There are 3 ways to turn a row about zero (a turn may also mirror it). The second row of each pair is the first, turned, with some noise. The first 27 pairs use one turn. New pairs use 3 turns, one after the other, and a turn may come again.
(in the rows, 128 means zero)
Some pairs, each with its turns in order after it:
[139 126 151 147 165 104 102 180]
[156 136 183 136 112 100 139  93]
(2)

[153  95 104 159 104 135  86 152]
[152 140 126 194 145 100 123 130]
(2)

[126 161  80 105  83 131 200 104]
[118  98  76  84 159 139 156 193]
(2)

[121 138 131 192 151 117  95 132]
[187 153 143 132 127 123 100 102]
(2)

[152 114  73  95  73 143 107 147]
[158  96 101 101  61 103 148 128]
(1)

[ 77  80 134  89 153 153 186 151]
[ 89 106 185  96 122 173 161  81]
(1)

[217 114 125 161  98 167 123 145]
[117  92 119 161 217 137 136  86]
(0)

[155 158 157 138 106 152 165 114]
[ 89 131 151 131 142 161 159  97]
(0)

[114 124 151  93 133  98  93 129]
[157 139 145  94 130 118 128 168]
(0)

[115 125 166 151 106 121 112 120]
[116 111 146 136 131 137 153 168]
(0)

[197 132 137 146 177 159 181 116]
[107 175 115 137 166  85 154  60]
(1)

[128 180 140 152 141 180 114 136]
[131 153 139 121 134  97  62 106]
(1)

[103 120  88 121 173 158 193 126]
[119 135  78  73  87  88 140 144]
(2)

[144 112 131 153 169 143 140 127]
[123 143 148 124 167 105 142 111]
(1)

[102  94 109 142 183 143 144 139]
[110 110 167  92 176 125 146 113]
(1)

[114 111 126  95 104 162  89 126]
[103 109 114  90 149 107 107 156]
(0)

[ 87 113 174 121 134 125 134  96]
[101 141 158 121  99 102 155 163]
(0)

[154 118 146 138 140 119  78 136]
[142 136 153 171 122 137 128  93]
(2)

[149 194 150 138 120 100 152  97]
[102 157  74 172 138 136  95 124]
(1)

[166 158 137 121 157 112  75  98]
[170  95 184 103 141 122 120 113]
(0)

[139 145 108 135  87 145 135  83]
[106 158  91 109  97 112 121 148]
(1)

[132 126  59 122 109 115 147 160]
[152  90 105 137 135  84 153 166]
(2)

[173 128 117  67 144 153 100 132]
[143 132 134  73 175 102 103  99]
(0)

[135 144 173 166 167 125 161  70]
[136 176 110  73 136 170 127  81]
(2)

[143 134 153 129 146 162 134 119]
[131 166 142 127 133 122 120 102]
(1)

[155 102 125 138 111 126  97 138]
[139 107 124 144 171 120 118 143]
(0)

[160 107 157 177 153 117 137 124]
[146 175 131 122 149 119 141  81]
(2)

New pairs. What belongs after each?
[135  97  89 120 101 111 104 178]
[ 56 123 136 155 117 121 144 120]
(1) (1) (1)

[127 115 172 162 116 151 133 139]
[ 95 152 100 136 146 129 163 113]
(1) (0) (0)

[ 96 111 172  88 120 122 126 141]
[132 137  89 101 104 122 106  89]
(0) (0) (1)

[117 147 140 144 116 118  90 149]
[151 137 118 153 140 102 137 101]
(1) (0) (0)

[195 100 159 122 172 104 116 131]
[124 126 111  69 107 106  82  84]
(2) (2) (0)

[ 96 120 179 136 125 187  94 145]
[ 62 149 128 139 118  75 146 155]
(2) (0) (2)

[157  86 104 125 148 134 133 125]
[139 168 105 110 133 110 159 128]
(0) (2) (1)

[132  62  61 121 141 174  28 136]
[155 188  26 104 190 141 165 148]
(1) (1) (2)

[127 160 131 148 146 147  82 121]
[105 147 128  91 153 132 158 150]
(0) (1) (2)

[145 129 197 153 144 145 136 109]
[ 96  78 130  96  88 150 123 118]
(0) (2) (2)

[155 113 119 139 116 138 148 111]
[113 139 127 152 148 137 138 151]
(0) (0) (0)

[107 133 178 134  84 136  94 109]
[104 146  87 126 134  76 123  96]
(1) (0) (0)

[114 104 151 189 149 134 154 118]
[163 119  91 169  88 129 146 141]
(2) (1) (2)

[127 110 123 117 125  92 164 177]
[152  79 100 148 127 131 108 103]
(0) (1) (2)

[164 145 121 113 161 112 106 129]
[137 131  81 120 147 130 154 142]
(1) (2) (2)

[ 88 157 169  90 130 178 126 160]
[158 190 136 139  97 146  89 165]
(1) (2) (2)

[145 134 107  78 111 180 126 126]
[ 92 117 149 138 160 108  77 110]
(2) (1) (2)

[151 101  98 109  99  95 123 115]
[139  94 133  97 130  85 151 117]
(1) (2) (2)

[146  76 146 193 112  85 145 103]
[ 64 130 148 134 170 122  68 104]
(2) (2) (0)

[170 142 121 115 100 115 119 136]
[161 135 120 152 129 114 121  89]
(1) (2) (0)

[121 123 137 106 130 161 153 137]
[137 121 142  85 114 133 128 125]
(0) (1) (1)

[136 135 173  98 158  67  78  82]
[ 79 149 162 119  79 118 203 128]
(0) (2) (0)

[121 102 133 133 103 142 136 118]
[130 126 138 128 167 128 121 140]
(2) (2) (0)

[140 159 126  86  89 115 109 115]
[ 89 130 158  98 147 153 122 102]
(2) (1) (2)

[ 83 114 158 116 154 143 123 103]
[160 177 104 127 122 129  99 139]
(1) (1) (1)

[139 130 135 114 147 172 130 113]
[124  98 123 114 128 136  95 104]
(1) (1) (0)

[ 49 148 129 109 118 131  91 161]
[127 123 154 122  96  60 181 111]
(2) (0) (2)

[142 110  93 130 120 131 113 123]
[133 150 114 132 131 105 135 154]
(0) (2) (1)

[136 125 146 176 174 167 147 147]
[114 164  85 127  70 139 128 131]
(0) (1) (0)

[198 122 119 114 105 137 124 155]
[158 174 151  85 125 143 116  99]
(2) (2) (0)

[152 120 204 135 164 114 105 147]
[ 83 164 125 112 112 131 188 166]
(2) (0) (0)

[ 97 104 188 122 106 133 137 121]
[119 178 108 111 168 143 123 157]
(2) (0) (0)

